There are 4 nested groupings, the coarsest first. Each group lies inside one group of the grouping before and may be the whole of it. The rows also spread widely along 12 directions, which tell nothing about the answers.
In the rows, 128 means zero.
Known rows, each followed by its group in each grouping:
[134 172  88 113 148 154 111  98  73  59 138 133 150  75 191 115 118 171
 123 177 152 121 112 114 138 109 101 125]  Q_771 gineb Q_570 Q_886
[102 175 116 176 159 159 101  91  93  81 137 121 112 139 154 101 120 169
 116 173 152 114 126 170 127  89 145  55]  Q_972 rut Q_115 Q_527
[153 161 128 110  89 119  86 141 136 108  89 167 126 119 107 139 140 121
  53 161  84 109 134 147 161 169 114 189]  Q_771 gineb Q_432 Q_708
[ 85 124 123  96 121 110 125 118 121 107 129 129 161  90 183 135 145 120
 139 122  69 143 196  96 114  96 118 155]  Q_522 kipe Q_597 Q_11
[149  99 180 145 117 138  81 140  60 165  94  97  96 141 146 160 145 153
 112 162 133 135  49 117 157 106 104 118]  Q_771 gineb Q_812 Q_711
[128  62 153 114 130  87 120 117 108 113 125  99  98 103  94 154 132 135
  91 131 139 197 133  45 117 147 108 150]  Q_522 zos Q_861 Q_144
[137 131 108 148 130  88 109 130 134  91 135 128 102 122 113 102  95 164
  77 135 159 158 175 135 135 155 143 147]  Q_522 zos Q_861 Q_19
[103 175 130 134 136 144 126  95 149  80 128 171 144 107 130 115 134 135
  68 166  83 106 161 157  83 127 127 131]  Q_972 Neku Q_820 Q_275
[138  86 183 116 123 119  86 128  79 138 102 112 126 136 138 176 149 136
 113 154 117 139  86  94 170 112 106 136]  Q_771 gineb Q_432 Q_762
[136 189 107 139 118 104 135 134 172  76 137 152 138 136 118 121  94 150
 112 150 141 111 160 203 100  91 157 124]  Q_522 Laz Q_747 Q_622
[137 134 105  83 125  95 125 176 131 169 119 154 167 160 116 149 133 122
 213 118  93  99  85 123 154  89 132  90]  Q_522 Bised Q_335 Q_229
[139  73 118  80 115  79 105 146  98 149 108  94 111 111  93 169 162 124
 137 124 115 167  99  27 137 127 107 134]  Q_522 Bised Q_343 Q_183
[152  77 167 116 136  93 148 147 123 131 110 139 131 121  72 139 103 116
 107 145 155 170  70  97 113 181 137 163]  Q_522 kipe Q_41 Q_298
[ 87 169 106 135 125 161 144 121 122 139 118 125 135  91 173  88 146 117
 131 125  54 111 170 140  90 113 123 125]  Q_972 Neku Q_820 Q_102
[ 87 177  70 131 132 141 108 139 123 167 130 154 138 123 174 112 157 146
 171 130  62  90 159 148  98  90 127  90]  Q_522 kipe Q_836 Q_104
[128 138 167 107 118 168 126 114  68  95  80 122 161  93 170 156 138 109
 121 190  84 113  90 131 144 124 127 160]  Q_972 ruko Q_300 Q_194
[106 122 177 139 132 138 107  94  89  96 145 136 132 128 219 122 111 158
 102 138 123 169 170 108 195  69  61 120]  Q_972 novad Q_95 Q_231
[111 131 186 122  86 137 160 129 164 117 113 192 154 137 131 123  91  93
  76 136  70 155 144 145 164 129  63 167]  Q_522 Laz Q_107 Q_688
[138 166 172 131  73 154 124 128 128  75  88 143 142 117 104 138 132  88
  61 181  78 116 109 176 177 111 104 157]  Q_771 Gef Q_934 Q_618
[117  82 138 156 134 111  70 143  78 157 101  99  90 138 140 138 134 159
  92 141 128 145 129 109 138 154 134 129]  Q_522 Bised Q_343 Q_219
[149 188 104  80 102 106  99 134  81  78 123 130 181 101 180 173 142 150
 173 177 120  90 102 142 163  38 134 130]  Q_522 kipe Q_597 Q_720
[103 129 125  70 105  92 134 136 125 103 125 128 185 101 172 162 153 105
 177 117  62 134 175  98 148  60 124 153]  Q_522 kipe Q_836 Q_590
[160 196 133 132  81 115 148 141 166 104 115 162 142 118 153 100  94 127
  91 136 108 129 158 193 146 109 114 177]  Q_972 novad Q_95 Q_154
[103 142  87 141 175 125  29 126  93 152 129 144 115 153 167 156 169 194
 128 151 101  73 141 130 116 108 145  66]  Q_771 gineb Q_812 Q_240
[141 133  88  73 122  54 109 146 122  84 132 117 171 116 149 162 127 143
 166 121 121 132 172  99 153  84 148 148]  Q_522 Bised Q_450 Q_451
[107 161  98 125 151 168 155 129 145  96 103 155 160 163  67  71 112  81
 158 146 112 107 100 145 193 166 157  64]  Q_972 rut Q_294 Q_899
[109 183  80 100 103 100  87 120 159  91 121 143 124 103 136 125 165 125
  87 123  54 118 222 111 139 108 112 143]  Q_972 Neku Q_357 Q_57
[110 130 154  99 136 113 168 130 185  73 111 172 190 149  77 123 111  77
 119 130  87 129 152 146 151 148 160 141]  Q_972 rut Q_462 Q_70
[114 161  95 104 122 110  94 162 165 122 103 165 175 165 134 129 143 116
 150 114  54  75 186 172 176 120 162 126]  Q_771 gineb Q_570 Q_702
[115 123 143 122 138  97  38 132  97  89  99 153 159 159 155 184 150 162
  91 170  95  91 168 152 185 126 166 146]  Q_522 kipe Q_836 Q_104
[ 76 101 120 143 170 158 179 130 146 188 146 158 144 124 168  60 101 117
 174  85  85 147 151 113  93 158 110 104]  Q_771 gineb Q_432 Q_762
[102 119 157 144 131 109 140 143 131 110 116  94 167 134 185 111 116 124
 148 100  85 119 211 182 140  98 191 152]  Q_972 Neku Q_820 Q_102
[140 140 127 170 145 106 124 146 146 140 155 150 119 166 148  86  77 177
 140 117 170 136 138 181 144 100 137  92]  Q_771 gineb Q_432 Q_762
[ 83 154 110 154 131 123 120 130 157 143 129 151 130 133 148 108 123 135
 116 127  72 115 190 170  70 119 138 116]  Q_522 Bised Q_450 Q_451
[113 107 197 123 131 108 125 111 139  95 146 151 155 151 141 168 123 136
 123 145 114 148 125 131 140  49 106 103]  Q_771 gineb Q_812 Q_240
[107  63 162 123 166 106  81 118  97 125 119 105 123 144 117 177 160 143
 114 141 116 140 120  77 123 129 145 103]  Q_771 gineb Q_812 Q_240
[130 143 102 139 124  84 102 133 117 100 134 110 122 117 159 124 107 168
 116 133 142 144 175 139 117 107 144 142]  Q_522 Bised Q_450 Q_451
[109  95 203 158 149 111 145 128 154 113 146 139 149 170 134 140  99 141
 133 130 136 145 130 176 108  74 152  98]  Q_771 gineb Q_812 Q_711
[ 80  94 166 112 139 113 122 117 111 106 132 131 172 136 170 144 130 112
 151 122  87 152 174 105 168  82 122 120]  Q_522 kipe Q_41 Q_298
[141 166 114 116 112 103 103 121 117  79 131 143 137 102 153 150 119 164
 108 164 126 123 148 145 124  84 121 144]  Q_522 zos Q_861 Q_144
[157 149 128 146 106 127 146 154 149 146 112 149 112 132  98  84  94 123
 101 133 136 137 101 160 143 165 123 146]  Q_771 gineb Q_432 Q_762
[143 125 130 155 132 147 122 134  88 139 126 119 108 150 130  83  96 149
 136 139 173 152  77 123 203 129 105  84]  Q_771 gineb Q_432 Q_762
[158 174  85 133 106 114 107 158 146 181 111 138  87 145  92 112 145 140
 126 127 114 118 105 135 127 123 112  99]  Q_972 novad Q_95 Q_154
[157 131  87 115 170 119  85 139  49  95 123 108 149 105 174 142 121 187
 162 167 176 100  84 120 153 120 154 113]  Q_771 Gef Q_934 Q_618
[123 149 110 155 123 178 124 128  78 139  95 139 101 116 111  85 112 132
  90 182 135 126  57 132 139 182 103 105]  Q_522 Bised Q_343 Q_219
[122 171 123 101 121 119  73 113 123  89 120 154 152 125 142 177 165 142
 109 170  85  87 140 142 136  72 123 118]  Q_771 gineb Q_432 Q_762

New rows. What belongs after each?
[125 141 137 101 145 142 100 103  33  64 123 119 184  93 223 170 122 171
 165 190 133 105 104 126 166  61 124 123]  Q_522 zos Q_861 Q_144
[142 193  81 125 160 118 168 123 150  42 144 149 188 113 155  83  71 149
 154 146 168 108 158 196 124 124 193 124]  Q_972 novad Q_95 Q_154
[109 143  94 124 133 119  72 142 108 155 114 162 123 140 146 131 148 153
 122 142  88 104 143 121 150 134 120 116]  Q_522 kipe Q_836 Q_590
[124 129 150 136 109 110 143 137 190 167 114 147  89 137  56 129 150 100
 102 127  82 153 110 120  58 121 109 120]  Q_972 rut Q_294 Q_899
[132 163 112 121  98 109 120 163 111 109 110 102 169 156 143 123 123 115
 193 130 113  99 137 184 208  64 184 103]  Q_522 kipe Q_597 Q_720
[123 152 102 149 156  99 128 126 168 118 191 192 126 157 164  73  71 187
 133 101 161 157 171 135 151  81  86  74]  Q_771 gineb Q_812 Q_240
[159 116 182 111 102  97 158 161 151 133 114 186 168 138 127 146  81 131
 121 150 117 131  81 167 127 118 112 172]  Q_522 Bised Q_343 Q_183
[115  79 169 118 132 119 145 152 137 162  89 124 143 141 108 124 135  91
 131 111  71 136 131 117 137 176 146 150]  Q_972 Neku Q_357 Q_57
[160 142 168 132  86 105 156 154 158 156 116 133 109 137  78 131 129 116
 117 132 109 140  83 149 107  83 111 127]  Q_972 Neku Q_820 Q_102
[167 152  90 102 134  88  65 152  74 133 123 134 138 118 223 150 123 202
 165 138 137 110 140 117 168  80 124 145]  Q_972 ruko Q_300 Q_194
[114 170  80 107 131 154  79 129  85 121  96 140 140 123 166 124 153 134
 141 153  75  91 145 117 184 128 127 110]  Q_972 ruko Q_300 Q_194
[110 142 105 169 148 151  98 130  88 147 127  96 105 139 159  98 130 159
 148 137 131 114 119 153 130 105 150  64]  Q_771 gineb Q_812 Q_240
[108 187 121 145  84 146 148 128 151 123 136 134 129 119 169  78 120 113
 134 117  77 136 180 177 145  61  99 120]  Q_771 gineb Q_432 Q_708
[123 161 123 120  76 148 158 145 111 146  94  92 129  92 123 124 152  89
 153 145  66 120 107 150 108  98 128 135]  Q_522 zos Q_861 Q_19
[131 162 133 122 135 157  64 124  51 109  81 124 153 110 208 160 151 156
 112 186  93  71 118 160 160 127 144 151]  Q_972 novad Q_95 Q_231
[103 148 118 110 129 146 167 111 125 101 127 108 143 104  99 113 151  96
 152 135  95 131 119 104 110  92 131  85]  Q_972 Neku Q_820 Q_102
[170 132 119 131 101  51  85 159 114  90 113 103 131 129 162 139  90 172
 101 130 160 145 179 158 171 121 164 193]  Q_522 Bised Q_450 Q_451
[144 176  88 106 114  68 107 147 144  78 127 127 161 109 138 151 129 148
 141 143 122 100 171 173 105  88 195 158]  Q_522 kipe Q_597 Q_720
[165 197  48 134 119 129  72 153  82 146 120 125 109 118 181  93 122 186
 148 142 149  92 113 151 179 116 124 113]  Q_771 gineb Q_432 Q_762
[146 105 136 164 148 126 135 128  85 148 133  83  83 119 147  95 102 168
 133 130 188 176  97 113 115 129 127 108]  Q_972 novad Q_95 Q_231
[112 127  97  96 106  83 114 127 106  94 140  89 139  93 171 123 137 130
 146 102 112 172 201  69 173  82 120 149]  Q_522 kipe Q_597 Q_720
[139 136 109  86 123 116  91 134 122 111 117 174 141 131 130 130 132 132
  99 135 102 131 130  76 205 149  80 142]  Q_771 gineb Q_812 Q_711
[113 123 148 128 152 138 135 115 116 131 121 122 132 117 133 143 143 128
 135 149 110 129 110 126  78 111 135 106]  Q_972 novad Q_95 Q_231
[126 113 144 124 146 125 129 148 137 176 118 175 131 164 109 115 121 129
 140 124 101 123  95 115 153 147  99  95]  Q_972 Neku Q_357 Q_57
[155 171  76  41 119  91 107 134  95  34 112 154 202 100 129 173 131 132
 153 179 132  96 102  95 198 100 136 139]  Q_522 Bised Q_343 Q_219
[132 155 132 154 134 119 131 138 119  99 116  94 145 118 174 116 109 147
 140 140 135 112 160 204 105 104 199 139]  Q_972 novad Q_95 Q_231
[109 146 192 137 109 164 102 103  88  61  81 113 151 130 126 156 153 104
  66 192  78 100 123 166 174 108 146 134]  Q_972 Neku Q_820 Q_102
[126 124 160 121 125 103 115 102 106  82 155 156 135 113 187 154  94 178
  96 150 151 173 142 103 141  67  59 138]  Q_522 Laz Q_107 Q_688
[147  82 176 125 115 116  75 152  68 139  69  76 129 115 163 181 159 136
 104 153  97 117 113 130 139 145 157 194]  Q_771 gineb Q_570 Q_886
[129 137 102  84 165 119  91 108  59  53 110 110 175 110 167 158 142 149
 155 167 138 108 119  90 181 119 158 119]  Q_972 rut Q_115 Q_527
[127 139 172  91  96 130 124 119  93  90 110 114 178 100 184 171 146 112
 145 156  82 122 123 130 164  51 110 155]  Q_771 gineb Q_432 Q_762
[137 144 105  81 160 125 133 115 123 109 134 193 154  97 146 129 117 148
 113 151 122 131 112  78 120 160  85 144]  Q_972 novad Q_95 Q_231
[153 192  85 134 137 128 129 128 136  68 125 151 137 144 102  81  90 143
 132 160 172 120 103 160 183 126 145  90]  Q_972 rut Q_294 Q_899
[154 107 125 121 147 113 117 157  79 148 107 152 148 116 168 133  91 169
 135 156 151 121  72 127 127 165 129 158]  Q_522 Bised Q_343 Q_219
[ 93 123 123 176 130 137 124 153 166 201 115 177  91 161  98  74 115 124
  92 114  81 136 151 157 102 190 122 118]  Q_522 kipe Q_836 Q_590
[111 126  78 136 170 108  68 140  88  79 112 118 154 163 133 121 113 161
 139 148 152  95 159 148 198 151 202  86]  Q_522 Bised Q_343 Q_219
[129 121 163  93 113  81 143 134 146 108 148 135 157 142 140 179 122 134
 169 124 121 151 130 116 131  22 101 112]  Q_522 Laz Q_747 Q_622
[185 167 117  96 100  76 109 149 127 110 133 165 132 120 116 169 113 171
 130 164 151 121  85 137 132  72 104 138]  Q_522 zos Q_861 Q_144
[128 127  93 120 132 125 118 143  81 174 112 113 118 102 152 127 134 147
 156 140 113 129  92  96  94 137 111 124]  Q_522 Bised Q_450 Q_451
[149 167  62 119 105 117 182 156 112 144 134  92 120  82 127  76 110 126
 200 119 152 153  88 121 103  98 138 113]  Q_522 kipe Q_836 Q_590
[105 145 100 114 118  96  52 122  96  95 122 132 134 113 196 139 147 164
  96 136  95 126 215 108 175 104 119 154]  Q_522 kipe Q_597 Q_11
[140 130 106 104 110  87 124 172 122 201 125 117 129 121 149 159 155 146
 204 111  84 112 113 128  84  63 127 119]  Q_522 zos Q_861 Q_19
[148 109 106  84 125  52  98 163 145 158 111 146 135 135  93 182 148 139
 137 124  99 123 126  93  95 136 139 153]  Q_522 Bised Q_450 Q_451
[113 106 140 102 116  81 109 153 145 117 125 160 164 173 127 143 116 120
 142 110  95 140 167 115 213  92 117 115]  Q_522 Bised Q_343 Q_219
[108 137 119 122 115 126 140 148 145 164 113 125 128 128 133 131 139 116
 151 118  77 122 142 139  88 108 127 124]  Q_522 Laz Q_747 Q_622
[140 133 100 163 128 111  36 157 106 185 105 118  68 153 138 132 159 186
  96 132 114 105 139 143 125 137 131 117]  Q_771 gineb Q_570 Q_886
[174 132 126 115  72  48 109 194 146 200 109 109 103 122 125 162 148 147
 152 109 106 131 121 146  79  78 143 173]  Q_522 kipe Q_597 Q_11
[108 110 136 112 179 146 150 101 116 101 141 160 162 117 124 123 113 131
 140 155 137 134  92  98 110 144 121  99]  Q_771 gineb Q_432 Q_762
[106 147  84 129 133 135 103 131 139 169 127 159  91 138 111 113 141 142
 114 126  97 128 136  97 109 140  83  91]  Q_522 Laz Q_747 Q_622
[167 161 118  93 124  77  58 160 106 121 123 187 164 162 200 157 111 190
 138 134 125 101 140 134 231  84  97 147]  Q_972 rut Q_462 Q_70
[125 167 105 122  93 113 143 133 180 110 118 158 113 110  69 113 126 105
  84 139  85 137 156 142 100 141 120 143]  Q_522 zos Q_861 Q_144
[135 114 140 162 143 132 125 132  74 154 140 116 109 117 233  87  80 186
 150 122 157 169 136 124 145 100  99 130]  Q_972 ruko Q_300 Q_194
[ 97  78 156 127 141 160 134 145 108 169  89 119 137 156 105 110 141  81
 142 116  76 135 101  97 180 177 132 105]  Q_771 gineb Q_812 Q_711
[145 126  61 110 141  88  76 163 106 143 117 113 123 127 166 107 130 163
 146  95 128 126 172  96 180 157 151 145]  Q_771 gineb Q_812 Q_711
[132 133 137  99 114 147 145 156 102 153  65  95 153 110 102 147 168  77
 166 151  62  88  70 137 113 145 169 134]  Q_972 Neku Q_357 Q_57
[129 107 137 136 123  78  70 139  85 110 119  77 123 131 170 166 139 171
 130 134 129 132 178 138 150  84 166 140]  Q_522 zos Q_861 Q_19
[160 160  62 122 149 114  48 134  72 152 122 121  79 130 134 140 158 197
 128 156 161 110  88  88 146 122 111  77]  Q_972 novad Q_95 Q_231
[119 129 151 110 127 150 176 142 121 182 115 133 154 113 158 130 139 104
 190 125  75 123  86 128  88  92 110 115]  Q_972 novad Q_95 Q_231
[162 161  94  98 149 114  82 128  82  75 122 142 147 146 118 140 124 167
 144 172 170 102  79 109 220 108 127  74]  Q_972 Neku Q_357 Q_57
[145 104 133 113 122  97 129 164 140 145 112 137 140 137 139 109 105 125
 129  98 113 145 146 117 172 160 133 166]  Q_771 gineb Q_812 Q_711
[106 103 103 136 147 130 124 122 117 136 130 164 101 118 122  77  96 143
  79 128 134 175 137  68 144 198  78 127]  Q_522 Bised Q_343 Q_219
[100 157 146 114 126 157 146  88 144  52 134 173 156 109 122 114 119 107
  77 165 101 144 136 118 144 117  89 122]  Q_771 gineb Q_812 Q_711
[131 173 119  88  81 101 117 139 131  98 123 107 162 102 176 157 158 116
 158 127  68 114 164 140 149  29 128 142]  Q_771 gineb Q_812 Q_240
[141 139  90 142 119  70  85 154 137 163 150 100  86 146 141 128 144 177
 159  97 134 138 166 134 114  56 138  93]  Q_771 gineb Q_432 Q_708
[149 104 180 144 137 109 146 166 136 185 126 146 150 159 149 140 100 148
 175 126 128 116  79 185  98  93 145 126]  Q_771 gineb Q_432 Q_762
[141  89 182 120 113  98 157 135 147 120 136 130 131 137 103 131 104 115
 119 118 133 183 108 101 150 101 102 132]  Q_771 gineb Q_812 Q_240
[144 128  97 124 138 115 137 163 101 178 121  91 124 133 154 107 127 141
 204 102 134 130 111 122 141 105 149  96]  Q_972 novad Q_95 Q_231
[145 147 136 113  84 101 110 147 137 127  96 147 120 108 107 143 139 121
  80 155  94 128 125 138 117 141 123 181]  Q_522 kipe Q_597 Q_11
[141 191 110 100 110 126 105 149 141 113 106 169 162 169  99 138 144 118
 157 155  86  68 102 169 199  80 131  74]  Q_972 Neku Q_357 Q_57
[130  96 128 138 137 105  84 151  68 188 118 105 110 112 207 149 130 185
 152 122 115 132 134 113 107 112 121 147]  Q_522 zos Q_861 Q_144
